There are 4 ways to turn a row about zero (a turn may also mirror it). The second row of each pair is the first, turned, with some noise. The first 40 pairs use one turn. New pairs use 3 turns, one after the other, and a turn may come again.
Some pairs, each with its turns in order after it:
[ -8 -15  21  -3  21  -3  11   3 -22]
[ -5  14 -22  -2  -6  26  -7  -2  19] : (1)

[-26  -7 -26  -1 -14   6  -6  -5 -23]
[ 12  -2  15 -29 -21  -9 -15   3  17] : (1)

[ -1 -24  10   0  22  10  11  25   8]
[ 30 -26   0  -2 -11  -2   7 -14   7] : (2)

[-21 -16 -17  -4  -3 -25  17  14 -13]
[ -1  12  14 -32 -15  22  -3 -15   4] : (3)

[-24 -14  12   2  -8 -24   5   5   8]
[  0 -28  14   5  16   1   1   5 -19] : (2)

[  2  -9 -16  13 -24   6  15  11   3]
[  0  -7 -18  -2 -15   3 -19 -11 -22] : (2)

[-12  -8   6  13  -8 -20  26  19  10]
[  5  19  12 -14   4  12 -29 -15  15] : (3)

[ -1  -4 -20  14  20  16  13  26   5]
[  6 -19   4  -7   5   6   0 -10  39] : (3)

[ 19  -7 -10   1 -16  20 -15  15  12]
[  1   2  -3 -30   0   6 -12  -9 -23] : (0)

[ -1  -9  22   4  -4  -7  15 -20 -23]
[  2   7 -28 -20  -2  15   2 -16  -1] : (1)

[-24  20  15  12   6   8  11   9  -7]
[-20   3  18  13 -21   2  13  19   1] : (0)

[ 24 -21  18  22 -15 -25  -1 -10  16]
[-13  15 -26 -14  16 -16  31  -2 -16] : (1)

[-17  26   9  15 -16 -20 -16 -21  24]
[ 24   6  -3  21  -8  19 -26  26 -22] : (3)

[ 11  16   5   1  21 -21   7  -2   1]
[-14  -2  -7  27  12   0 -11   5   2] : (0)

[ 12  12  11  18  16 -20   0  11  -1]
[-13  -4  -7   1  32  14   6  12   1] : (1)

[ -7   0  -8 -22  12 -13 -18  17  14]
[-15 -17   9   8 -29   3  -8  -8   2] : (3)

[  2  -4  -8  -8  -8 -11   2   6  -7]
[  4   3   2   1  12 -10   7  -9  -6] : (0)

[  5 -16 -13  -1  20  20  25   4 -25]
[ -3  -4   3 -31   9 -14  26  -9  24] : (3)

[-15  -1   3 -18 -20  24   2 -25   5]
[  4  15  -6  -7  14 -32 -14  18 -11] : (2)

[-12   9 -24 -11   4 -12 -21   5  24]
[-12 -27 -14  -3   6  14  12 -25  -3] : (0)

[-26  -7  -4 -13  -4 -17  23  13 -20]
[ -2   8  27   8  10 -21  24 -13  15] : (0)

[-14  23  19   1  17 -23 -24  22  23]
[-11 -19  31  26 -12  14 -34   9  -5] : (3)

[  8   3 -15  -5   7 -13  -8  -6  15]
[ -3   3   4   8  15 -22  -8   1  -5] : (1)

[ -7 -12  -7  22 -14 -15   5 -25  -5]
[ 33 -17   4   8  -5 -14   4  12   2] : (0)

[-20  -6  22   2   2  23  -1  23  17]
[  8   1   1  23 -21  12  28  14  13] : (1)

[-26  17 -20  17  25  19 -20 -10  11]
[-28  -8 -10 -10  14 -22 -11 -14  38] : (2)

[  4  24  -2  19 -24  18  -9  13 -13]
[ -2 -29  22 -16  -9  12  15  11 -10] : (1)

[  8   0  -3 -23   7  11  14 -20  19]
[ 15  21  -4  11   9 -26   8 -13  -4] : (2)

[-18 -23  21  -3   4 -19  11  11 -22]
[ -9   9  28 -29   5   1  -5 -16 -17] : (3)

[ 11  23 -13   9 -22 -24  -6  10 -14]
[ -2  -7  21 -27  22   5  -2  12 -21] : (1)

[-17 -16 -21  12  25   7  -6  11 -25]
[-18   1   9 -10  -9   2 -18   7  39] : (1)

[-20  11 -12   1  23 -19   0  -3 -13]
[-27 -14  12   5  -4  -6  18  -1   8] : (2)

[ 24   3  -6  -5  -3 -22 -25  15   4]
[ -4   6 -15   2   7  36  19  -2   3] : (2)

[-15   5   1   8  17  20 -15  -9 -20]
[ -8   5 -13 -11  -8   6  18  27  12] : (0)

[ -9   5   7  24  -1  24 -10  24  -2]
[  4 -17 -12  -9 -10   5 -27   7  24] : (2)

[-18  19   1  -6  10  13  -6  21  -4]
[-18 -29   3  -6   5   9  -9   9   6] : (3)

[-10  12 -26  -3  17   1 -12   8 -13]
[-23 -11 -13  -6  11  -8  23   5   3] : (0)

[-18  -6   2 -10   1   3 -26  21  -1]
[ -8   1   8 -15   9  22  23  -8  -3] : (0)

[  3   4  18 -16 -22 -14   7 -11   9]
[ -9  24  -9   4  -7  -7 -17   5 -19] : (3)

[-10 -26   3   5 -19   3   2  23 -20]
[ 11 -22  -3 -22 -14   9  -8  14 -19] : (2)

New pairs. What belongs after each?
[-13   0  -2  -5   0 -22 -13   1 -24]
[  5 -18   7  11  -7   1  20 -12 -18] : (2) (1) (1)

[-19 -16  25  26 -11 -10  25 -17   4]
[ -6   0 -35 -23   4  32  -8  -7  18] : (2) (3) (1)

[-14 -24 -10 -16 -18 -18  11  -9 -21]
[-27  22  -2 -17  16  14 -11 -20   0] : (2) (2) (3)

[ 10 -18  26 -17  23  -4  -6  -6 -10]
[  3 -10 -10   0  -9  35 -13  16 -18] : (3) (3) (1)

[ 15   9 -14 -15  26 -26  15  16  -6]
[ 15  11 -18  10 -16 -19 -19 -16  21] : (2) (1) (0)

[ 21 -11  16  17  15  -5 -25   9  -9]
[ -1  11   2 -12  24 -27 -12  10  16] : (2) (3) (1)

[-25 -23  -3  14  -6   7  15  14 -11]
[ 0 -1 -6 -4 21  7 20 25 26] : (0) (1) (3)

[-21  14 -12  18   2  18  17  -5   5]
[ 14  20  -6 -12  -4 -10   0  21 -18] : (2) (3) (0)

[-11  15  11  17   4  26  17  25   9]
[ 21  29   1   8   5  -3   5 -26 -21] : (3) (3) (3)

[-22 -26  -8 -21 -20 -12  -8   1 -26]
[-19  10   3   4  12 -29  27 -25  13] : (3) (3) (0)

[  8  12   0 -13 -17 -26  11  13  21]
[-25   5  -3   0  15  31  -6 -12  -5] : (0) (3) (1)

[ 13  -3 -24  -7 -10  -4 -15 -22  -4]
[ 12 -22 -26   1  -5   4  12  16  -9] : (2) (3) (2)

[-19   5  23  13 -10  23 -18  22  -5]
[ -7  20 -18 -30  -9  26   5   0  -7] : (1) (2) (2)

[  6  22  -4  12  -1  25 -12  25   5]
[ 26  -6 -19  -3   9  11  -8 -17  23] : (3) (2) (0)

[ 21  13  10   5 -15 -20  -7  26 -12]
[  3 -32 -23  -4  -8  -5  -4 -18   0] : (0) (1) (3)

[ -9 -13   1  -2 -19 -25 -10  18   0]
[ 16  12   0   3   9  -7   0 -31  -7] : (2) (2) (0)

[ 11 -13  24  -7  19  -6 -11  19  -5]
[ 11  14  12  -7  -3 -31   4  16  11] : (1) (2) (1)

[ -3 -15  24  24 -25  11  12   1  -9]
[ 25  -1  13 -33  17   3   8   6  -4] : (2) (3) (3)

[-15 -13   9   4 -18   5   2  12 -15]
[ -3   2  10  27   0  -2  -2 -19  -3] : (3) (2) (0)

[ -3 -17 -13   7  22  26 -26  24 -24]
[-13  43  21  -8  27 -19   8  -6  -9] : (2) (0) (2)

[  1  22   3  -3 -25  -5 -26   9 -21]
[ 21   5  23   5  -9  -6  17 -10 -30] : (0) (2) (0)

[ -7 -26   9  11   9  16 -15  23  22]
[ 18  14 -28  -5  -3  14  10 -24  10] : (3) (0) (2)

[  5  -6   0  -4  20  -8  21 -17 -17]
[  2  -7   8   0 -27  14 -21  -7   3] : (3) (2) (2)

[ 20  17   8 -21   2   3 -12  15  -6]
[  4 -19  19  12  -3  10  17 -16  -1] : (0) (2) (0)

[  9  26   9 -23   9  16  12 -11 -19]
[ 22   1 -12  10 -35  -9   0  10 -12] : (3) (3) (1)

[  1 -24 -16 -10   1  18 -11  -1   0]
[-16  14  13  -8  10  12   5  14  16] : (2) (1) (2)

[ -8 -22  11 -19  23 -12   7   4 -22]
[ -4  22  11  21  -6   5 -32 -10  12] : (3) (0) (2)

[-14 -13  -2  25 -11 -22 -24   7  24]
[  5  15 -23  25  17   3  19  12  25] : (0) (0) (2)

[-26   3  15  17   4  18 -25 -18  18]
[-15   6   7  46 -15   1   5   0  13] : (1) (1) (0)

[13 14 -4 15 -1 -7 24 -1 18]
[-12  19  -1 -15  -4  12   5  -8  20] : (0) (2) (0)

[  4 -13 -21  -6  15  17  21  23   6]
[  7  18  -4  -6  -8  -8  18 -15  33] : (1) (1) (3)

[-15  26  23 -24 -10 -11 -15  12 -21]
[ 22 -31 -11  11  -6 -26 -15  -3 -19] : (2) (3) (3)

[-13   8 -18  26 -20 -10  11 -25 -21]
[ -7 -39  -6  16  22 -16   0 -17  -6] : (3) (3) (2)

[ 23  25  -5   6   1 -10  -9  21  22]
[-16   5 -13  -7 -20  13   1 -32 -14] : (2) (0) (3)

[-18   3 -16  15 -26  19 -14  -3 -20]
[ -7 -14 -12 -13 -18   7 -21  32 -11] : (0) (3) (3)

[-13 -24  -7  17 -21   0  26  -8  13]
[-35   6 -18 -18  -5  -9  14 -17  -1] : (3) (0) (2)

[  4  11  22 -12 -11  -3  17  22  22]
[-14   5  15  14  -8  14  -5 -31  16] : (3) (1) (3)

[ 10  22  -1 -23   8 -23 -19  24  14]
[ 18  -1  19   1  16  28  21 -23   1] : (2) (0) (0)

[-19  -9   6  13  14 -18   0  14 -20]
[  0 -23   1  12  18   0 -22  -2 -17] : (0) (0) (3)

[  7   9 -22   4  16 -15  22  25  -1]
[-10   1   2  -8  -3  24  10 -30  22] : (3) (2) (2)

[ 23   3 -21   8 -10   2  -3 -10   9]
[ 7  9 10  7 -6  5  8 31 -3] : (1) (3) (2)

